All rows are made from the same 10 directions, up to rounding. Whole rows:
[-0.32 -2.90 -1.10 -1.47 -0.18 +0.35 +0.57 +2.70 +0.28 +0.56 +2.29 +1.29 +0.71 +0.11 -1.56 +2.55 +1.57 -0.40 -3.28 -1.22 -0.30 +0.10 -2.23]
[-0.36 -1.84 -0.48 -0.65 +0.95 -0.13 +0.24 +0.24 -0.13 -0.39 +1.82 +1.04 -1.58 +0.12 -0.36 +1.49 -1.85 -1.41 -3.72 -0.03 +1.52 -0.69 -3.62]
[+0.81 -1.08 +0.31 -1.43 +1.73 +2.95 -2.97 -0.07 +0.64 +4.66 -1.70 +1.38 -1.33 -0.73 +0.11 -0.22 -4.03 -0.24 -0.59 +1.84 -0.50 -0.34 +0.39]
[+0.72 -0.09 -0.79 -0.49 -0.37 +1.66 -0.64 -0.55 +0.49 -0.79 +0.40 +2.95 -0.51 -1.52 +0.66 -2.39 +2.29 +0.64 +2.01 +0.71 +1.00 -0.44 +1.89]
[-0.52 -0.28 +0.54 -0.17 -1.44 +0.21 +2.40 +1.20 -0.75 +1.07 +0.97 +0.28 +0.84 +2.40 +0.19 +0.94 +2.50 -1.07 -0.22 -0.49 -0.56 -0.15 +0.13]
[+0.54 -0.10 -0.13 +0.53 -0.50 -1.44 +0.56 -0.18 +0.90 +0.47 -1.37 -0.35 +1.73 +2.96 -3.35 +0.97 +1.00 +2.06 +1.28 +0.85 -3.26 -0.28 +1.04]
[+0.38 +0.12 -1.43 -0.22 +0.41 +0.47 +0.68 -1.27 +1.17 -1.91 +0.13 +0.72 +1.18 +0.76 -1.92 -3.89 +1.68 +1.77 +0.11 -1.72 +2.61 +1.10 +1.33]
[-0.19 +1.63 +1.42 -0.31 +1.07 +1.22 -0.98 +0.82 -0.22 +4.35 -3.09 -4.08 +2.24 +0.98 +0.19 -0.65 -2.89 +0.06 +0.19 -1.21 -0.79 +2.71 +2.40]
[-0.02 -0.21 -0.22 +0.23 -0.51 +2.51 -0.45 +1.33 +0.25 +2.60 +0.13 +1.29 -1.41 -0.95 +2.72 -0.80 -0.55 -1.18 +0.19 -0.62 +0.36 -0.75 +0.11]
[+0.12 +1.30 -0.94 +1.43 +1.32 +2.53 -0.66 +0.53 +1.01 +0.31 -0.24 +0.41 -1.30 -1.86 +4.44 -2.51 -0.61 -2.24 +0.57 -0.12 +2.55 +0.76 -0.83]
[-0.85 -1.24 +1.67 -1.27 -1.06 -1.23 +1.43 -0.87 -0.67 +1.47 +0.34 -2.53 +1.95 +1.25 -0.47 +3.53 +3.40 -0.52 +1.17 +1.43 -1.91 -0.89 -0.42]
[+0.81 -0.77 -0.91 +0.48 -1.65 -1.73 -0.45 +1.77 +0.25 -0.97 +0.01 +2.43 +0.01 +0.81 -3.70 +1.60 +0.07 +2.92 +0.15 -0.23 -4.02 -1.13 +1.15]

Rows cut short, each followed by the rest of it:
[+0.64 +0.35 +0.34 -1.25 +0.46 +1.80 -2.64 +0.08 -0.27 +1.45 -1.17 +0.81 -0.22 -2.71 +0.53 -1.41 -1.34 +0.88 +1.22 +0.39] : [+0.04 +0.71 +2.76]
[-0.37 -1.97 -0.91 -0.06 -0.26 -1.11 +1.41 -1.41 +1.45 -0.77 +1.07 -0.67 +0.67 +1.38 -1.75 +0.83 +2.41 +0.72 -0.44 -0.27] : [+0.22 -1.48 -2.31]
[-0.36 -0.65 -1.17 +1.05 -2.98 +0.10 +1.49 +0.22 +0.72 -0.39 +1.23 +1.18 -0.96 +0.16 +0.00 -1.95 +1.92 +1.83 +0.80 -3.48] : [+0.22 -2.34 +0.69]
[+0.96 +2.47 +0.35 +1.59 +0.47 +0.05 -0.66 -0.11 +0.51 +1.82 -3.49 -0.56 +0.61 +2.84 -1.65 -2.01 -3.26 +1.67 +1.59 +0.31] : [-2.27 +1.08 +2.96]
[-0.25 -0.77 +0.10 -1.06 +0.47 +2.27 +0.43 +2.01 +0.08 +3.51 -0.03 -0.29 +1.15 +1.21 +0.45 +0.17 +0.07 -1.32 -1.61 -0.96] : [+0.38 +1.35 +0.03]
[+0.44 -0.39 -0.08 -0.74 -1.28 +3.35 -1.05 -0.09 +0.19 +2.16 +0.24 +3.06 -1.55 -2.36 +2.97 -2.14 +1.91 -0.26 +2.81 +0.64] : [+0.59 -1.63 +2.33]
[+0.28 +0.52 +0.30 +1.27 -0.31 -2.92 -0.77 -1.49 -0.42 -3.15 -0.01 +0.42 -1.77 -1.05 -0.42 +1.95 -1.17 +0.69 +1.11 +2.24] : [-1.88 -1.90 -1.15]
[-0.51 -0.94 +0.30 -0.33 -1.42 -2.28 +1.07 +1.47 -0.97 -1.21 +1.31 -0.52 +0.94 +0.51 -1.80 +3.26 +1.50 +0.53 -1.07 -0.66] : [-2.10 -0.31 -0.71]
[-0.65 +0.14 +3.12 -2.83 -1.17 -0.37 -0.92 -0.13 -2.98 +3.47 -1.28 -2.64 +1.11 -0.02 -1.93 +1.23 -2.94 +1.32 -0.69 -1.32] : [-1.30 +0.82 +3.63]
[+0.09 -0.73 -1.54 +1.65 -0.78 +1.08 -1.88 +2.60 +2.17 +2.74 -0.98 -0.89 -0.50 -2.09 +1.29 +0.58 -1.32 +1.24 +0.61 -2.34] : [-2.51 -1.09 -0.52]
[+0.19 +1.85 -0.17 +1.25 +1.88 -1.44 +0.81 +1.84 -0.67 -2.68 -0.03 -0.32 +0.98 +1.46 -0.05 +1.21 -0.79 -1.92 -1.78 +1.13] : [-0.06 +2.92 -1.41]
[-0.08 +0.83 -1.33 +1.46 +0.15 -0.60 +0.62 +2.73 +0.85 -1.32 +0.02 -1.27 +1.88 +0.12 -0.01 +0.12 +1.30 +0.15 -0.52 -2.09] : [-0.60 +2.10 -0.30]
[+0.34 +0.26 -1.44 +2.10 -2.83 -0.94 +0.06 +2.09 +0.53 -1.55 +0.56 +2.21 -1.27 -0.86 -0.24 -0.27 +0.78 +2.23 +1.36 -2.19] : [-2.57 -1.90 +1.09]
[+0.00 +1.02 -0.45 +2.48 -1.21 -2.35 +0.03 +2.50 -0.13 -1.81 +0.01 -0.30 -0.47 -0.44 +0.44 +2.66 -0.45 +0.27 +0.41 -0.36] : [-3.44 -0.50 -0.89]
[+0.50 +0.25 +0.61 -1.17 +1.14 -0.67 +0.18 -2.79 -0.08 -0.90 -0.94 -0.11 +1.29 +1.83 -2.74 -1.17 +0.47 +1.06 +0.70 +1.91] : [+0.69 +0.76 +1.32]
[-0.70 +0.29 +0.25 +0.49 -2.03 -0.18 +1.06 +4.14 -0.85 +1.86 +0.23 -1.47 +1.53 +0.61 +0.26 +1.85 +0.67 +0.04 -0.83 -3.22] : [-2.42 +1.03 +1.05]
[+0.21 +1.04 +1.61 -1.83 -0.29 +0.42 -0.88 +0.11 -2.60 -0.43 +0.08 +1.38 -0.24 -1.45 +0.13 -0.52 -0.73 -0.15 +0.21 +0.74] : [+0.58 +1.21 +3.06]
[-0.11 +1.94 +0.47 -0.01 +0.39 -1.18 +1.02 +2.12 -1.96 -2.83 +0.59 -0.18 +1.57 +0.35 -0.18 +0.35 +0.63 -1.05 -1.25 -0.48] : [+0.51 +3.27 +1.06]
[+0.37 +0.78 +0.77 -1.15 +0.38 +0.35 +0.09 -2.84 -2.04 -2.41 +0.98 +3.58 -3.02 +0.08 -0.42 -3.34 -2.81 -0.29 -1.34 +0.82] : [+3.88 -0.55 +0.99]
[+0.53 -1.42 +0.03 -1.95 +2.29 +2.38 -2.59 -1.01 +1.21 +3.24 -1.33 -0.33 +0.45 -1.40 -0.14 -0.21 -1.32 -0.07 +0.01 +1.81] : [+0.54 +0.52 +0.03]
[-0.77 -1.65 +0.08 -3.06 +1.39 +0.68 +0.23 -0.86 -0.45 -1.15 +1.93 -1.51 +2.11 -2.05 -0.06 -0.14 +3.03 -0.96 -1.78 -0.71] : [+3.98 +2.06 -0.81]
[-0.56 -0.63 +0.60 -0.20 +0.22 -1.24 +0.10 -0.51 -0.75 -1.03 +1.08 -0.75 -0.89 -0.94 +0.82 +2.36 -0.41 -1.29 -1.04 +0.97] : [+0.21 -0.81 -2.37]
[+1.19 +1.98 -1.01 +1.93 -0.06 +0.48 -0.28 +0.44 +0.48 -1.49 -0.97 +3.19 -1.26 +0.82 +0.06 -2.73 -0.93 +0.73 +1.49 +0.67] : [-0.53 +0.11 +1.79]
[-0.68 +0.39 +1.44 -1.02 +1.60 +0.45 +1.09 -2.25 -0.66 +1.90 -0.82 -2.72 +0.58 +2.61 -0.37 -1.21 -2.45 -1.30 -1.96 -0.28] : [+2.79 +1.20 -0.65]
[+0.95 +1.57 +0.77 +0.38 +1.99 +0.26 -1.79 -2.34 +0.03 -0.17 -2.02 +0.63 -1.12 -0.25 +0.68 -0.89 -2.45 -0.51 +1.82 +3.88] : [-0.09 +0.12 +0.65]
[+0.25 +0.67 -0.36 +1.57 -0.51 -0.69 -0.67 +2.26 +0.29 -1.09 +0.07 +0.24 +0.18 -2.03 +2.37 +2.81 +2.31 -0.94 +2.27 +1.82] : [-3.06 -0.17 -0.50]
[+0.53 -1.71 +0.02 -2.37 +1.69 +3.32 -0.48 -2.92 +1.24 +3.56 -0.76 +1.41 -0.01 +1.62 -1.08 -2.92 -0.26 -0.01 -0.13 +1.49] : [+2.66 -0.39 +0.59]
[+0.33 +0.25 -0.97 -0.28 +2.43 -0.05 -0.90 -1.09 +1.89 -1.74 -0.89 -2.44 +3.13 -1.49 -0.10 -0.61 +3.26 +0.25 +1.74 +1.32] : [+1.05 +2.49 -0.13]
[+0.12 +1.05 +0.28 +0.45 -0.22 -1.50 +1.27 -2.60 -0.56 -2.83 +0.13 +0.64 -0.56 +1.59 -1.30 -1.87 +0.06 +0.74 +0.52 +0.46] : [+1.39 -0.47 +0.55]
[-0.03 -0.23 -0.60 +0.30 +1.11 +3.30 +1.47 +1.44 +1.07 +3.82 -0.24 +0.79 +0.11 +3.21 +1.47 -1.63 -0.50 -2.45 -1.76 -0.56] : [+1.62 +0.93 -1.13]
[+0.12 +0.45 +0.86 -0.53 -0.50 +0.38 -0.13 -2.06 -0.34 +0.93 -0.94 -0.07 -0.28 +0.52 -0.47 -1.74 -0.51 +1.01 +1.43 +0.21] : [+0.42 -0.70 +1.99]
[-0.16 -1.79 -0.46 -0.60 -0.74 +0.03 +0.96 -4.30 +0.96 -0.84 +1.17 +1.36 -1.85 +0.65 -1.02 -2.30 +0.97 +1.20 +0.45 +0.00] : [+2.62 -3.31 -1.08]
[+1.44 +1.65 +0.44 -0.60 +2.20 -0.15 -1.04 -1.91 -0.32 -2.04 -1.57 +1.99 +0.78 +0.89 -1.68 -1.36 +0.09 +0.24 +1.79 +4.35] : [+0.00 +1.82 +2.20]
[+0.38 -0.75 -0.98 +1.02 +0.75 -1.22 -2.06 +0.33 +1.37 -0.71 -0.49 -0.41 -0.78 -1.95 -0.40 +2.10 -1.62 +0.89 +0.04 +0.92] : [-2.10 -1.00 -2.00]
[+0.13 +0.45 -0.87 +1.88 +0.04 -0.97 +0.09 +2.54 +0.80 -1.52 +0.34 -0.20 +0.80 -0.99 +1.92 +3.04 +2.78 -1.35 +1.37 +1.58] : [-2.69 +0.36 -1.69]
[-0.46 +2.62 +0.78 +1.42 -1.90 +0.27 +1.83 +0.27 -1.54 -0.79 +0.12 +0.11 -0.80 +0.59 +2.55 -2.65 +0.33 -0.71 +1.30 -1.99] : [+1.31 +0.21 +2.23]
[-0.77 -0.80 +0.29 -0.25 -0.35 -0.44 +0.95 -0.85 +0.79 +1.83 -0.52 -3.40 +1.71 +1.35 -0.96 +0.38 +0.75 +0.75 -0.09 -1.70] : [-0.10 -0.15 -0.47]
[-0.24 +0.74 -0.65 +0.41 +1.05 -0.58 -0.53 -0.28 +0.07 -1.49 -0.20 -1.47 -0.34 -0.70 -0.79 -2.16 -3.44 +0.85 -2.41 -2.93] : [+2.50 +1.41 -0.48]
[+0.51 -0.73 -1.27 +1.55 -1.34 +1.32 +0.51 +0.23 +2.08 +1.17 +0.05 +2.20 -0.72 +0.47 +1.61 -0.14 +3.42 +0.02 +3.12 +1.31] : [-1.91 -2.58 -0.31]
[-0.26 +1.48 -0.24 +2.37 +1.24 -0.67 +1.52 +0.11 +1.17 -0.85 -0.61 -2.40 +1.26 +1.44 +2.62 +1.17 +2.21 -2.52 +1.44 +1.84] : [-0.40 +0.93 -2.38]
[+0.33 +0.67 -0.45 +1.01 +0.05 +1.28 -1.75 +2.45 +0.65 +2.10 -1.29 -0.25 -0.21 -1.57 +1.62 +0.19 -1.68 +0.04 +0.64 -0.71] : [-1.80 +0.54 +0.78]
[+0.17 -0.57 +1.15 -1.24 -0.47 +0.74 +0.64 -1.84 -0.86 +2.82 -0.71 +1.48 -1.29 +3.54 -2.67 -1.52 -3.32 +0.92 -1.42 -0.09] : [+0.38 -1.32 +1.26]
[+1.04 -0.06 -2.62 +2.11 -0.63 +1.08 -2.71 +3.65 +1.95 +0.25 -0.57 +2.63 -1.69 -2.84 +0.42 -0.77 -2.24 +2.03 +0.19 -2.12] : [-2.44 -0.64 +0.45]
[+0.84 -0.14 -2.24 +1.84 -0.66 -0.87 -0.85 +3.72 +1.42 -2.21 +0.47 +2.10 +0.53 -1.49 -0.42 +1.83 +2.22 +1.12 +0.91 -0.02] : [-3.49 +0.19 -0.29]
[-0.45 +0.45 +2.23 -2.23 -2.09 +2.40 +2.24 +0.32 -3.03 +2.45 +1.13 +2.38 -0.18 +1.87 +1.39 -1.42 +2.02 -1.79 +0.32 -0.09] : [+1.52 +0.12 +3.42]
[+0.85 +0.04 -1.27 +1.42 +0.73 +1.16 -0.60 +0.65 +0.67 -1.10 +0.79 +4.28 -3.07 -0.56 +2.01 -0.35 -1.06 -1.69 -0.22 +2.28] : [+0.27 -1.35 -1.96]
[+0.42 -1.72 +0.09 -2.65 +0.71 -0.86 -1.80 -3.40 -0.42 -2.83 +1.06 +1.58 -0.69 -2.82 -2.39 -0.44 +0.45 +1.84 +0.06 +1.72] : [+1.84 -0.97 +0.34]
[-0.58 -0.64 +1.76 -0.45 -1.67 -1.19 +1.74 -4.78 -0.75 +0.24 +0.33 -0.26 -1.65 +1.95 -0.30 -0.12 +0.79 +0.28 +1.84 +1.66] : [+0.53 -3.77 -0.27]
[-0.08 +0.16 +1.97 -1.86 +0.78 +1.16 -1.05 -1.19 -0.70 +3.13 -1.60 -2.11 +1.51 -0.40 +0.70 +0.74 +0.28 -0.64 +1.69 +2.05] : [-0.50 +0.87 +1.84]
[-0.83 -1.76 +0.52 -1.41 +0.76 +0.81 +0.69 -1.17 -0.58 +0.91 +1.75 -0.03 -1.48 -0.03 +1.15 +0.76 -0.99 -2.27 -2.79 +0.18] : [+2.87 -0.96 -3.09]
[+0.54 +0.66 -0.81 +0.78 +1.51 +1.91 -0.98 -1.37 +1.13 +0.80 -1.01 +1.17 -1.96 +0.08 +0.99 -3.52 -3.35 -0.23 -0.47 -0.14] : [+2.44 -0.17 -0.31]
[+0.47 +1.24 -0.03 -0.07 -1.25 +0.64 +0.60 +3.60 -1.67 +0.41 +0.02 +2.72 +0.23 +1.78 -1.69 -1.21 -1.51 +0.76 -1.69 -2.30] : [-1.01 +1.87 +3.16]
[-0.78 +1.04 +1.89 -1.16 -0.99 -1.93 +2.40 -0.88 -2.37 -1.12 +0.28 -2.04 +2.04 +2.55 -2.06 +0.08 +1.11 +0.31 -0.60 -1.09] : [+0.64 +1.48 +1.88]
[+0.21 +3.31 -0.68 +3.01 +0.76 -1.89 +0.96 +1.43 +0.09 -3.89 -0.75 -1.27 +1.16 +0.58 +1.18 -0.52 +0.58 -0.76 +0.93 -0.05] : [-0.40 +2.54 -0.03]
[-0.33 -1.08 -2.03 +1.72 -0.76 +0.32 +2.09 +2.37 +1.59 +0.44 +1.27 +0.82 -0.30 +2.49 -0.41 -0.17 +0.37 -0.26 -2.45 -2.96] : [+0.07 -0.64 -2.60]
[-0.31 -1.76 -0.45 -0.07 -1.09 -0.35 +0.49 +0.77 +0.06 +0.08 +1.62 +1.30 -1.25 -0.14 -0.12 +1.86 +0.43 -0.21 -1.21 -0.36] : [-0.71 -1.95 -1.95]
[-1.06 +0.60 +2.36 -1.93 -0.80 +0.74 +0.38 +0.70 -3.43 -0.43 +2.03 -0.23 -0.48 -3.26 +4.44 +1.72 +2.02 -3.46 +0.20 +0.94] : [+1.87 +0.76 +0.61]
[-0.44 +1.35 +0.68 +0.54 -1.57 -0.45 +0.75 +1.01 -0.67 +0.70 -0.80 -2.05 +1.43 +0.44 +0.15 -0.51 +0.68 +0.94 +1.19 -2.27] : [-1.04 +0.83 +2.39]
[+0.47 -1.72 -0.32 -1.39 +3.02 +2.28 +0.31 -1.83 +1.89 +3.93 -1.26 +0.08 +0.86 +4.27 -2.36 -1.09 -1.73 -0.84 -2.22 +1.80] : [+1.56 +0.61 -1.78]
[+0.05 -0.11 -0.79 -0.74 -0.58 +0.65 +0.13 +1.56 +0.22 -0.41 +0.37 +0.04 +2.00 -0.74 -0.87 -1.25 +2.47 +1.25 +0.20 -2.19] : [+0.39 +1.66 +2.04]
